The rows are grouped in 4 ways, from coarse to fine. Each group lies inside one group of the grouping before and may be the whole of it. The rows also spread widely along 16 directions, which tell nothing about the answers.
(in the rows, 128 means zero)
Some rows, each with its group in each grouping after it:
[146 163 201 135 137 112  94 113 129 159 139  98 174 114 116 151 112 157
 101 131 133 150 115 166 141 132 123 106 135 113  52  98 154 104 108 159
 110 123 141 100 128 133] : veka Luked k_391 k_654
[120  99 146 109 121 102 158  91 101 138 140  84 164 140 121 107  93  74
 125 180 103 172 148 145 109 135 157 131 104 107 123 117 135 109 105 144
 154 138  97 128 116 124] : vot nir k_39 k_778
[156 104 149 155 139 144 109 133 103 132 140 132 101 129 136 116 125 123
 152 151 165 179 135 187 128 115  72 157 109 103 158 116 122 144 154 128
 194 136 127 116 103 156] : veka Luked k_608 k_359
[105 104 137 120 117 137 120 122 167 161 110 135 154 121 168 151 121  90
 175 139 113 145  95 118 135 127 153 149 132 159  67 147 129 158 132 128
 171 139  84 105 122 124] : veka zatot k_946 k_719
[105 151 167  68  92 149 139 136  96 155 134 115 117 168 135 142 146  89
 158 159 114 135 103 131 119 135 145  87 111 110  96 121  86 117  84 245
 150 130 133 163 144 134] : veka zatot k_440 k_810
[135  99 169  87 103 121 109 124 190 142 143  99 135 120  53 145 138 129
 137 111  89 126 158 151 149 138 101 126 144  53 105 130 151 130 149 156
 116 116 156  82 107 107] : vot gez k_809 k_344
[135  93  92 143 151 130 130 133 148 123 123 130  79 137 125 122 112 137
 106 106 131 129 143 137 111  96  83 161  88 125 134 164 119 173 171 120
 174 122 137 129 157 151] : vot gez k_809 k_633
[130 119 159 143 111 118  97 121 127 153 123  90 152  93  99 142 176  90
 120 113 140 212  76 138  54  86 128 143 100 149  73 149 137 136 120 177
 137 150 147 150 123 142] : veka zatot k_946 k_101
[109 108 104 124 116 167 127 134 111 115 128 149 151 126 165 140 149  70
 124 168 138 174 100 114 119 116 149 155  91 176  71 160 171 113 103 123
 174 157 107 106 129 125] : veka zatot k_739 k_28
[121 119 180 136 142 137 124 112 153 146 160 118 115 151 125 123 100 131
 155 102 133 115 141 164 135 141 126 118 131 103 109 109 112 137 137 125
 148 142  86  97 106 143] : veka Luked k_391 k_875
[147 127 190 105 157 135  91 143 136 172 153 132  92 151 123 104 113 163
 156 131 146  96 129 194 165 140  68 109 129  81 103 113  96 131 141 169
 138 103 126 105 150 145] : vot vom k_620 k_819
[136  88 115 106 139 109 134 107 120 165 132 117 175  99 146  96 145  70
 119 206 106 190 119 153 133 117  99 164  94 153  75 150 157 100  95 139
 121  95 124 114 161 112] : veka zatot k_739 k_176
[158 182 134 138 133 113 126  91 190 158 131 126 121  98 153 177 120 163
 114  83 150 159 131 161 166 165 105  84  91 128  83 105 132 148 151 143
 151  96 148 112 117 147] : vot vom k_620 k_578
[148 146 137 125 124 104 131  90 132 155 124 108 111 148 157 160  92 158
 120 143 137 144 129 148 132 134 115  99 101 123 116 108 105 152 146 187
 153 115 170 136 156 148] : veka Luked k_256 k_225
[129  99  93 103 110 139 146  63 152 123 176 123  82 163 140 113  92 113
 137 129 138 126 163 130 128 160 136  89  26 106 140 129 118 127 148 167
 175 126 138  94 146 126] : vot vom k_886 k_816
[124 121 169  92 118 128 124  96 182 188 179 111 103 132 133 155 158 135
 185 102 134 132 122 172 139 185 107  82 106 150  77 119  88 144 125 183
  90 120 138  93 149 124] : vot nir k_636 k_982
[ 95 132 157 146 125 131 146  90  81 132 143 138 170 153 144 143 103 127
  88 201 171 159 125  98 162 113 153 129 125 132  89 129 182 112 137 136
 181 113 162 148 119 119] : veka zatot k_440 k_438
[152 141 143 144 133 132 125 137 111 153 117 126 133 118 178 150 136 102
 171 146 139 191 111 183 135 144 108 143 139 154 129 100 112 131 113 130
 162 152  96 119 112 155] : veka Luked k_256 k_499
[119 172 174 161 136 147 128 124 108  90 140 130 112 186 124 171  64 180
  70  91 170 100 140 123 120 110 168  96 137  93 111 102 160 127 143 126
 179 174 130 123  95 163] : veka Luked k_608 k_652
[106  72 139 148 150  99 171  82 130 140 159 130 118 168 155 165  97 143
 128 162 170 137 142 148 138 139 131 145 182 160 136 131 152 167 179  78
 139 151 151 118 115 138] : veka zatot k_739 k_176
[161 161 173 154 153  98 140  88 113 131 163  99 121 151 113 145  77 188
  79 116 159 135 172 185 143 143 108  94 136  77 141  76 144 115 144 136
 131 127 160 114 110 154] : veka Luked k_391 k_654
[148 136 136 149 130 127  89 101 129 164 122 128 143 123 147  90 112 123
 135 142 156 167 101 121 136 103 125 131  63 119 102 123 136 110 145 167
 178 101 122 131 146 131] : vot vom k_620 k_819
[ 90 136 200 129 119 106 168  81 133 155 168  84 146 141  99 160 122 109
 135 120 127 160 141 148 123 154 150  94 154 113 103 100 116 138 122 150
 125 135 129 149  84 130] : veka Luked k_391 k_654
[125 126 130 120 150 111 157 129 113 145 131 127  97 170 132 135 139 122
  96 147 163 154 111 154 108 106 116 118 133 137 124 139 125 142 138 152
 133 119 149 190 136 159] : vot vom k_886 k_816
[154 140 130 148 130  93 146  75  88 173 138 120 115 136 159 137 124 154
 125 185 185 198 127 158 147 125  86 121 110 128 163 103 120 141 164 184
 163  87 206 169 148 142] : veka zatot k_946 k_101
[101  78 144 124 112 144 121 114 128 111 177 109 112 152  80 131 129 111
 138 111 133 125 143 123  98 130 140 134 114 121 124 138 152 121 149 129
 136 184 143  86 127 122] : vot vom k_620 k_578
[120 144 112 146 150 121 157 152 130 118 108 125 137 116 119 163 105 146
  75 114 101 124 160 133 144 110  98 165 162 122 109 140 159 155 134  94
 159 133 140 120 136 139] : veka zatot k_946 k_101
[ 99  81 124 131 113 159 154 106 117  97 166 148  89 168 141 163 102 127
 142 148 159 120 161 127 143 147 128 136 125 122 148 138 145 162 171 109
 204 169 147  92 104 134] : veka zatot k_440 k_810
[119 125 130 160 123 138 102 127 160 186 104 137 155 131 142 101 165 103
 181 116 145 166  86  91 138  92 149 172 135 157 116 130 142 119 148 138
 140 121  94 142 132 115] : vot nir k_39 k_778
[153 132  93 134 113 116 131 131 123 152  88 117 109 155 139 111 109 125
 154 139 106 146 135 114 128  91 111 157 118 100 188 112 104 139 150 184
 172 121 143 155 162 137] : veka Luked k_256 k_225
[155 177 124 162 149 135 124 154 146 179  99 132 139  84 159 125 172 111
 160  95 134 193 113 166 155 130  84 160 124 153 115 111 113 132 115 124
 151 104  82 143 121 147] : vot nir k_39 k_778
[110 126 196 120 151 129 146  75 108 147 202 124  97 160 153 157  90 164
 118 150 182 117 150 188 153 178 102  74 106 124  83 111 109 146 137 148
 151 119 158 105 128 147] : veka zatot k_739 k_176
[143 125 100 150 169 115 145 136 113 130 101 149 136 140 182 142  56 172
  91 171 126 106 157 143 182 117  92 173 154 132 120 130 158 154 154  83
 182 115 136 100 167 141] : veka zatot k_739 k_176
[140 124 150  89 134  97 183  70 139 150 163 103  89 158 148 130 108  97
 122 143 139 161 150 196 107 160 122  67  85  90 128 113  82 143 116 179
 150 106 111 159  94 166] : veka zatot k_440 k_810
[145 144 147 110 109 114 130  72 152 141 168 107 165 135 115 138 102 132
 118 127 118 136 163 141 154 164 159  90 114  89 104  88 178  69 111 149
 107 134 132  61 112 108] : veka zatot k_946 k_719
[123 122 121 116 138 125 145  98 135 168 139 131 129 148 185 133 118 116
 147 170 132 142 115 143 151 142 129 122 108 172  94 124 117 128 119 153
 126 112 119 123 166 130] : veka Luked k_391 k_875
[169 105 121 101 129  95 123 106 201 155 125 108 117 100 107 138 107 141
 134 119  94 138 165 179 161 151  69 128 117  74 125 125 131 156 165 135
 141  97 149  81 125 130] : vot vom k_620 k_819
[104 139 180  92 128 148 144 139 131 134 160 112 101 160  66 110 122 123
 112 114 100  97 164 146 137 117  96 106 116  45 113 124 110 120 111 183
 139 105 133 139 122 131] : veka Luked k_608 k_652
[114 104 161 126 112 144 107 128 138 132 122 128 135 157 142 151  97 119
 162 145 125 124 117 124 133 122 152 138 142 120 103 125 133 146 144 137
 178 164 108  96 115 131] : veka Luked k_256 k_225
[118 121  87 115 143 152 148 116 160 134 155 152  75 146 156 146 102 164
 123 112 121  76 169 133 169 150  83 127  91 137 111 145 119 160 150 133
 152 115 152  81 184 129] : veka zatot k_946 k_719
[140 142 154 138 131 156  91 157 159 126 125 135 113 132 119 154 126 149
 129  72 136 114 118 147 122 116 116 134 133 106  89 131 141 142 138 134
 160 160 115  88 115 148] : veka zatot k_739 k_28

New rows, each followed by its group in each grouping:
[100 132 176 152 168 169 106 170 113 154 148 156 132 166 146 112 120 149
 158 117 145  83 123 132 176 127 122 160 176 151  90 121 136 109 124  94
 129 143  73  95 155 125] : vot gez k_809 k_344
[159 105 147 106  86 124 100 105 116 163 132 107 137 133 135 143 137 118
 194 187 132 182 116 157 144 144 113 129 126 111 151  96 125 118 140 205
 144 138 172  98 138 115] : veka Luked k_391 k_654
[161  67  80 104 146  99 141  68 200 154 147 134  80 148 175 142 104 146
 131 152 134 127 147 175 140 145  88 123  93 148 125 146 127 163 174 120
 116 111 154  80 162 141] : veka Luked k_256 k_499
[149 100 168 124 133 102 116  88  88 143 150  98 127 145 113 111 125 117
  91 185 175 199 111 167  92 102 112 115  76 105 113 131 136 116 139 183
 148 107 170 164 129 146] : vot gez k_809 k_344
[146 182 154 127 140 154 110 148 181 167 143 130 126 104 130 147 163 138
 149  61 109 126 134 171 162 156  90 112 127 130  74 103 121 108  95 141
  96 119  97  83 131 135] : veka Luked k_608 k_359
[149 116 171 134  79 113  96  81 113 151 150  70 113 134 100 141  78 161
 185 109 120 139 151 133 109 148 118 113  96  66 170  84  86 152 169 223
 186 158 184  88 148 125] : veka zatot k_440 k_810
[ 85 126 133 176 152 137 160  95 167 138 170 146 137 141 118 125 101 144
 130  85 143 102 179 100 195 148 136 146 157 129 127 117 172 126 170  45
 150 127 103  91 102 110] : vot vom k_620 k_819
[ 86 138 144 101 117 138 153 125 124 122 130 125 111 175 130 173  84 147
  99 132 115  79 137 100 135 122 147 106 130 113  86 143 122 161 134 174
 170 137 162 138 155 132] : veka zatot k_739 k_176
[149 133 107 148 112 125 147 122 142 138 148 116  94 123 104 166 151 149
 159  86 141 163 167 157 153 163  80 138 151 114 196  98 132 148 172 131
 141 147 182 108 118 131] : vot vom k_886 k_816
[163 107 103 154 153 128 126 130 153 127 152 107 106 118  94  88 119 133
 132  69 108 129 189 170 122 134  84 168 110  95 172 113 141 112 140  87
 126 154  94  64 131 136] : vot nir k_39 k_778
[106 127 178 121 133  96 162  91 137 160 153 115 137 161 116 164 114 154
 110 157 155 140 139 144 158 142 130 102 168 115 106 117 144 147 155 141
 124 104 168 150 112 127] : vot nir k_636 k_982
[167 112 162 106 116 115  88 153 118 148 102 116 138 165 125 134 122 121
 154 155 136 152  92 159 109 105 146 135 169  99 134 109 142 106 132 172
 128 161 118 121 120 144] : vot gez k_809 k_633
[106 149 159 108 148 109 170 127 140 167 137 118 118 170 137 159 114 148
 123 116 115  91 138 145 147 140 128 107 186 130 103 116 107 142 117 152
 102 123 126 150 146 142] : veka zatot k_440 k_438
[173 106 147 117 142 112  96 148  81 120 112 125 139 185 115 104  98 143
  86 191 152 139 117 154 116  77 137 146 151  81 141 117 183  78 135 150
 127 147 142 126 138 144] : vot gez k_809 k_344
[ 98 163 117 131 132 146 174 125 160 142 150 153 126 160 140 158 161 108
 134  93 145 133 134 118 167 155 158 110 163 158 116 115 158 106 120 104
 111 136 103 136 102 126] : vot vom k_886 k_816
[114 109 166  95 121 110 131 140 154 148 103  89 168 105 116 159 117  82
 132 140  70 158 113 149 115 131 133 139 141 123  56 146 119 156 105 142
 145 131  93 124 120 130] : vot gez k_809 k_344
[122 125 144 113 124 110 125 120 140 142 148  74 150  97  87 160 106 153
 103 101  64 111 162 141 123 148  91 136 125 124  73 131 133 140 114 155
 103 143 174  67 188 112] : veka zatot k_739 k_28
[159 150 157 123 149  99 129  97 121 153 122 121 108 146 165 144  69 163
  99 165 168 153 124 183 149 138  98  87  91  93 108 111 106 163 156 172
 196  85 154 154 132 166] : vot vom k_886 k_816
[109 100 181 164 153 121 135 132  92 119 147  92 145 128  93 121  97 111
 102 128 123 155 144 160  89 101 115 166 145 113 113 128 139 140 126  92
 161 164 101 125 104 149] : veka Luked k_608 k_359
[128 117 126 125 131 127 150 146 146 129 138 113  75 156  74 140 158 137
 117  82 130 126 153 148 103 109  95 141 149  98 164 135 123 152 156 144
 121 146 158 150 122 148] : vot nir k_39 k_778
[129 109 103 108 125 127 118 108 189 133 124 118  92 146  96 127 111 155
  88  99 115  97 143 105 115  95 110 125  67  96  99 166 136 159 168 170
 146 106 171 120 168 128] : vot nir k_39 k_778
[182 150 167 102 141 130 114 117 110 162 153 133 106 157 190 143 123 141
 161 168 168 160 113 226 149 171 102  83 120 128 117  77 109  97  99 175
 116 134 115  97 127 161] : veka Luked k_608 k_652
[ 95 121 172 140 177  89 165  86 114 169 169 109 161 122 111 109 134 116
  67 168 154 169 130 152 139 120 103 126 124 151  61 141 155 117 124 109
 104  75 143 171 136 131] : vot vom k_620 k_578
[134 140 177 141 165  96 158  71 138 171 170 111 162 120 131 107 116 123
 106 150 155 174 160 185 168 160 113 110 123 111  97  97 153  99 120 100
 117  82 102 122  91 132] : vot nir k_39 k_778
[159 130  81 128 104 115 127 105 145 148  98 123 147 103 135 125 129 116
 124 159 113 185 137 114 153 107  99 157  88 104 141 130 156 129 150 168
 177  90 172 126 145 115] : veka zatot k_739 k_28
[141 156 156 147 111 133 106 134 167 155 128 105 125 107  81 131 112 152
 172  60 104 127 163 135 167 145  92 136 135  58 153  93 114 145 162 153
 175 120 134  95 118 119] : vot vom k_886 k_816
[ 97 134 128 130 129 176 111 123 124 120 165 147 138 164 143 126 111 127
 118 108 133  85 128  92 133 127 175 123  97 155  64 133 170  80 102 128
 129 171 100  64 161 113] : veka zatot k_946 k_719
[108 103 183 111 133 134 131  75 115 151 196 107 126 123 149 149 127 113
 132 157 158 158 123 177 118 172 112  90  72 158  50 134 112 136 108 161
 138 133 139  98 136 137] : veka zatot k_440 k_438
[141 102  94 152 104 131 119  74 145 102 145 112 153 108 124 153  85 134
 103 137 118 161 167 111 133 134 133 147  72 124 121 124 190 122 157 109
 172 154 164  49 131 111] : veka Luked k_608 k_359
[155 136 133 103 157 112 129 118 150 137 120 145 151 125 164 146  71 154
  86 183 123 118 150 174 203 153  99 117 128 104  70 123 172 123 132 104
 156  91 128  79 134 134] : vot vom k_620 k_819
[154 143 132 123 125 145 106 157 135 147 121 126 100 146 124 123  97 168
 167  96  99  81 161 143 162 133  87 144 143  76 158 101 105 134 140 168
 159 140 129  82 165 133] : veka zatot k_440 k_438
[164 135 164  96 138 103 125 109 141 136 132 106 108 138 124 163 107 154
  74 152 139 150 125 196 113 123  91  88 103  91  82 126 129 145 128 180
 131 108 172 131 127 164] : veka Luked k_608 k_652
[146 135  71 147 121 104 138 126 129 131  76 123 170 121 160 158  93 127
 105 154 107 165 124  99 145 114 145 167 137 155 127 126 178 133 145 114
 166 139 144 118 157 123] : vot vom k_886 k_816
[100 136 113 151 151 138 136 122 113 149 137 135 156 134 152 122 134 115
  96 137 137 145 112  95 136 109 142 149 103 194  66 148 160 101 111 118
 119 120 119 132 179 118] : vot gez k_809 k_633
[127 114  96 124 141 117 155 106 163 138 133 140 112 145 121 132 102 154
  98 140 123 113 173 117 183 123  93 142 119 102 134 141 156 143 172 118
 149  81 166 120 150 117] : vot gez k_809 k_633
[131  88 112 158 116 142 116 101 137 133 142 141 121 145 152 141 131 122
 163 148 161 165 126 122 138 123 127 160 122 154 148 126 157 136 172 113
 164 157 145  93 122 125] : veka Luked k_256 k_225
[114 107 118 134 138 131 133 148 111 122 116 127 133 123 145 186 121 144
 100 167 116 138 127 136 140 121  90 168 152 179  83 153 153 167 140 113
 146 150 178 106 171 134] : veka Luked k_256 k_225
[103  94 147 132 114 133 112  98 140 147 133 126 127 170 149 138  48 159
 172 139 123  78 140  95 153 129 154 138 134 108 124 120 123 161 176 145
 193 150 128  78 155 114] : veka zatot k_946 k_719
[166 117  84 101 130  94 164 106 159 120 122 107 108 131 140 174 100 138
  88 127 100 136 164 170 119 145 107 119 121 117 132 128 142 149 132 134
 128 143 155 100 137 152] : veka zatot k_440 k_438
[ 89 140 160 143 122 121 135  96 126 154 135  95 182 119 150 168  91 121
 125 130  99 139 117 103 126 141 166 127 122 180  48 120 135 134 105 136
 135 148 117 104 158 116] : veka Luked k_608 k_359
[150 126 159 173 153 124 121 157  81 126 119 129 131 139 122 140 121 148
 115 146 170 172 132 168 142 105  94 172 180 115 157 111 156 132 157  97
 167 147 138 139 105 153] : vot gez k_809 k_344
[141 124 188 155 152 125 112 133 115 134 126 130 104 165 141 151  93 164
 128 131 189 139 117 178 126 118 121 128 158 102 129 112 127 164 172 118
 188 151 119 136  87 171] : vot nir k_39 k_778
[140 133 146 173 128 163  88 143  64 128 152 120 126 127 131  94 131 110
 166 115 164 173 116 143 106 123 120 153  83 139 146 102 128  92 122 143
 181 181 104 102 141 141] : vot vom k_620 k_578
[129  86 119  72 109 123 147 119 103 137 138 113 130 172 136 111  95  98
 151 195  86 113 153 137 137 138 136 134 129  98 144 120 129 104 109 173
 138 146 125  93 162 114] : veka zatot k_440 k_810
[106 123 125 152 117 107 189 125  73 119 132  88 119 143  78 131 113 107
 115 126 110 165 176 124 103 104 114 163 159  85 206 113 121 148 144 140
 179 152 158 175 112 137] : veka zatot k_946 k_101
[ 96 116 189 139 128 139 123 133 125 155 160 103 117 120  81 133 172  97
 150  99 150 174 109 155 100 124 102 131 128 125  99 137 108 152 136 152
 148 137 133 158 103 141] : vot vom k_886 k_816
[136 116 141 158 142  98 134  64  90 179 153 110 165 142 171 103  90 141
 145 195 151 171 131 134 157 134 126 143 118 160 135  91 142  97 135 140
 124 110 144 113 172 114] : veka Luked k_608 k_652
[ 76 131 146 130 125 185 127 147  92 133 172 132 116 159 108 116 142 124
 145 121 119  93 141  99 148 125 118 143 115 144 102 131 126 104 106 161
 131 149 136 107 179 107] : veka Luked k_391 k_654
[110  57 141 104 142 117 142 109 125  88 151 121 132 169 102 138  64 130
  59 177 123  98 159 137 111 104 138 143 132  91  89 163 188 138 148  97
 157 156 148  87 122 132] : veka zatot k_739 k_176
[107 132 116 143 161 138 156 126 114 136 135 158 120 194 184 139 106 137
 114 150 153 103 123 119 150 117 157 138 165 178 115 124 155 110 125  95
 120 153 103 126 151 142] : veka Luked k_256 k_499
[159  98 112 125 141 104 114 102 162 130 124 128  95 176 131 118  83 155
 103 123 152 113 127 138 109  99 138 119 109  99 137 133 148 133 175 137
 145 139 137 118 136 153] : vot vom k_620 k_819
[115 128 178 123 102 140  92 150 130 161 113 116 152 117 112 144 152 100
 177 129 126 166  85 127 129 119 131 141 144 124  90 125 124 136 132 172
 163 145 122 132 116 126] : vot vom k_620 k_819
[150 124 136 125 132 104 122 105 144 163 108 138 143 151 137 113 112 131
 122 178 158 164 116 136 165 104 123 130 132  90 129 120 159 125 166 150
 165  81 147 154 115 130] : vot vom k_886 k_816
[153 166 150 116 144  99 154 130 105 160 142  97 135 125 124 137  97 151
 135 131  96 130 176 189 178 178  82 114 162  96 148  73 111 110 109 146
 117 120 135 106 149 134] : vot vom k_620 k_819
[104 112 182  93 114 147 118 115 134 131 176 114 131 146  97 142 146 100
 124 128 134 132 120 150 104 136 147  98 115 112  64 136 146 105 101 165
 117 156 126  97 110 127] : veka zatot k_946 k_101
[116 133  94 138 136 165 139 105 160 151 169 159  75 156 135 107 151 145
 142  95 157 112 157 108 176 135  95 125  71 132 140 135 124 120 158 148
 139  90 149 119 165 115] : vot gez k_809 k_344
[164 127 121 120 123  98 122 131 132 120  91 104 167 100 110 170 116 138
  67 168 112 179 137 155 134 113 104 153 134 107  99 134 190 134 139 129
 148 126 177 111 124 134] : vot nir k_39 k_778
[109 136 190 121 127 131 116 149  77 127 121 107 158 151 145 185  84 143
 117 163 127 128 107 141 129 139 151 124 162 147  66 119 133 139 112 149
 157 171 133 115 148 138] : vot gez k_809 k_344
[ 57 122 179 123 143 150 164 104 164 176 173 149 132 145 113 113 160 100
 144 127 143 118 135 111 179 129 118 124 140 123  70 148 127 136 132 127
 139  74 107 156 104 112] : veka zatot k_440 k_438
[106 104 138 159 157 126 153 115 122 157 138 128 118 146 131  92 141  94
 132 140 151 167 120 136 115  89 113 160 124 140 131 140 119 141 141 119
 153 111 100 177 118 144] : veka Luked k_391 k_654
